There are 5 hidden switches. A switch that is on adds its own fixed numbers to the row, and there is some noise. The rows also spread widely along 6 directions, which tell nothing about the answers.
In the rows, zero is written as 128.
Known rows, each followed by its switches (1 for on, 0 for off):
[137 147 116 109 146  80 136 134 154 141 172 129 122 130 173 135]  0 0 1 1 1
[ 96 147 163 150 147 137  56  91  65 119 120 127 137  77 140 165]  0 0 0 0 1
[111 124 163 219 188 141 130 104 104 124 133 128 109  99 145 140]  0 0 0 1 1
[131 139 132 131  82  83 129 140 107 111 158 123 150 123 191 164]  0 0 0 0 0
[ 90 146 150  69  94 110 122 155 141 157 152 150 123 125 185  93]  0 0 0 0 0
[ 88 118 127 128 158 129 147 151 134 151 156 164 136 121 141 123]  1 0 0 1 0
[113 134 148 130 117 105 134 127 118 115 155 131 132 116 179 137]  0 1 0 1 0
[116 142 151 155 163 117 145 132 132 145 152 132 105 122 174 131]  0 0 0 1 1
[100 138 124  96 168  88  89 131 115 143 131 115 143 116 143 119]  1 1 0 1 1
[122 130 133 128 190 133  96 113 122 148 136 120 126 127 102 111]  0 0 0 0 1
[ 89 106 152 198 182 171 146 106 158 162 155 185  78 114 118 128]  1 0 1 0 0
[107 112 159 226 150  89 123 130 122 106  96 113 117 118 170  98]  1 0 0 1 0
[126 133 148 141 216 121 101  99 136 143 125 104 100 137 102  88]  0 1 0 1 1
[111 129 138 197 145  65  99 121 118 109 111 110 130  95 186 121]  1 0 1 1 1
[145  97  86 173 162  47 164 157 167 130 153 100 148 146 161  92]  1 0 1 1 1

New rows. What belongs after each?
[123 132 127 154 177 139 174 131 127 150 190 152 122 124 153 176]  0 0 0 1 1
[120 136 121 104 195 127 134 132 138 159 164 134 129 137 120 123]  0 0 0 1 1
[132 145 132 141 193 126  91  97  93 124 143 118 132 112 111 184]  0 0 0 1 1
[ 92 135 180 198 106 119 127 119  92  99 133 143 121  84 203 148]  0 0 0 1 0
[108 113 140 193 175  93 106 115 101 117 112 102 137 105 150 115]  1 1 0 1 1
[132 144 155 143 144  89 154 144 174 143 137 119  86 159 178  84]  0 0 0 1 0
[ 92 113 150 140 163 124  64 104  92 122 106 108 150  92 116  72]  0 1 0 0 1
[120  95 139 207 125 116 180 133 167 131 165 146 107 130 166  93]  0 0 1 0 0
[ 87 123 172 215 117 108 113 113 136 123 115 147  92  94 187 108]  1 0 1 0 0
[128  92 114 178 189 147 108  82 115 121 162 130 144 101  80 139]  0 1 1 0 1
[ 95  94 132 165 124  76 163 155 179 133 140 136 121 127 189  37]  1 1 1 1 0
[ 95 124 125 125 133 123 184 154 154 159 201 172 128 106 193 116]  0 0 1 1 1
[103 144 124  75 139  68 101 163 152 171 125 113 131 143 169  64]  1 0 0 0 1
[ 89 152 162  90 108 115  92 134 128 146 133 140 118 116 169  96]  0 0 0 0 0
[ 96  99 181 244 133 103 139 121 155 103 103 126  97 100 187  32]  0 0 1 1 0
[107 137 171 168 187 144 112 108 137 160 123 129  80 125 131  88]  0 0 0 0 1
[118 133 138 135 144  79 164 165 159 150 149 115 118 140 198  63]  0 0 0 1 1
[129 133 123 145 156 100 166 138 164 147 182 142 111 130 176 131]  0 0 1 1 1
[142 123 139 201 196 100 100 102 106 102 108  87 133 122 119 118]  0 0 0 1 1
[114 107 100 106 167  72 147 167 148 151 153 112 159 143 153  71]  1 1 0 1 1
[158 115 106 159 159  84 135 116 155 104 152 113 137 145 118 126]  0 0 1 1 0
[136 126  95  76 171 105  91 116 128 141 151 119 151 153  76 157]  1 1 0 0 0
[110 112 132 165 133  74  75 118 139 112  92 108 136 115 137  72]  1 0 1 0 0
[ 85 140 183 176 139  88 102 137 139 131  82 122  87 117 193  63]  1 0 0 1 0
[108 127 114 130 191 105  87 115 133 138 135 133 136 106 113 122]  1 0 1 1 1
[126 108 124 192 128 114 188 132 148 117 186 157 126 121 176 149]  0 0 1 1 0
[116 147 143 124 121  63 121 152 126 127 129 104 136 120 207  89]  0 0 0 1 1
[ 60 111 167 180 134 159 115 115 112 141 144 167 123  59 169  86]  0 0 1 0 1
[ 93  92 166 212 140 109 118 111 141 123 113 115 112  92 174  20]  0 1 1 0 1
[106 104 125 118  88  91 137 139 152 125 160 132 148 116 177  70]  0 1 1 0 0
[125 109  89 156 182  99 130 129 130 132 165 134 158 115 124 159]  1 0 1 1 1
[107 130 171 185 143 119 120  92 143 113 135 136  89 106 162 109]  0 1 1 1 0
[119 147 143 178 132  77  93 120  96 123 116 105 124 111 185 166]  1 0 0 0 1
[127 150 172 170 179 125 121 105 146 135 125 126  73 141 139 125]  0 0 0 1 0
[ 83 140 164 136 186 166 109  88 127 154 160 169  90  86 135 133]  0 1 1 1 1
[145 137 144 166 172 119  85  79 146 120 126 119  94 133  94 138]  0 0 1 0 0
[125 123 158 197 124  90 115  96 129  90 130 115 111 104 173 123]  0 1 1 1 0
[162 120  76 118 160  60 139 131 163 149 178 107 138 161 132 145]  1 1 1 0 1
[ 99 133 142 135 119  93 154 149 153 142 168 146 124 103 215  94]  0 0 1 1 1
[113 117 118 121 174 135 113 113  87 123 168 133 168 100 118 163]  0 1 0 1 1
[100 123 142 130 152  96 102 144 116 127 113 109 151 104 162  59]  0 0 0 1 1
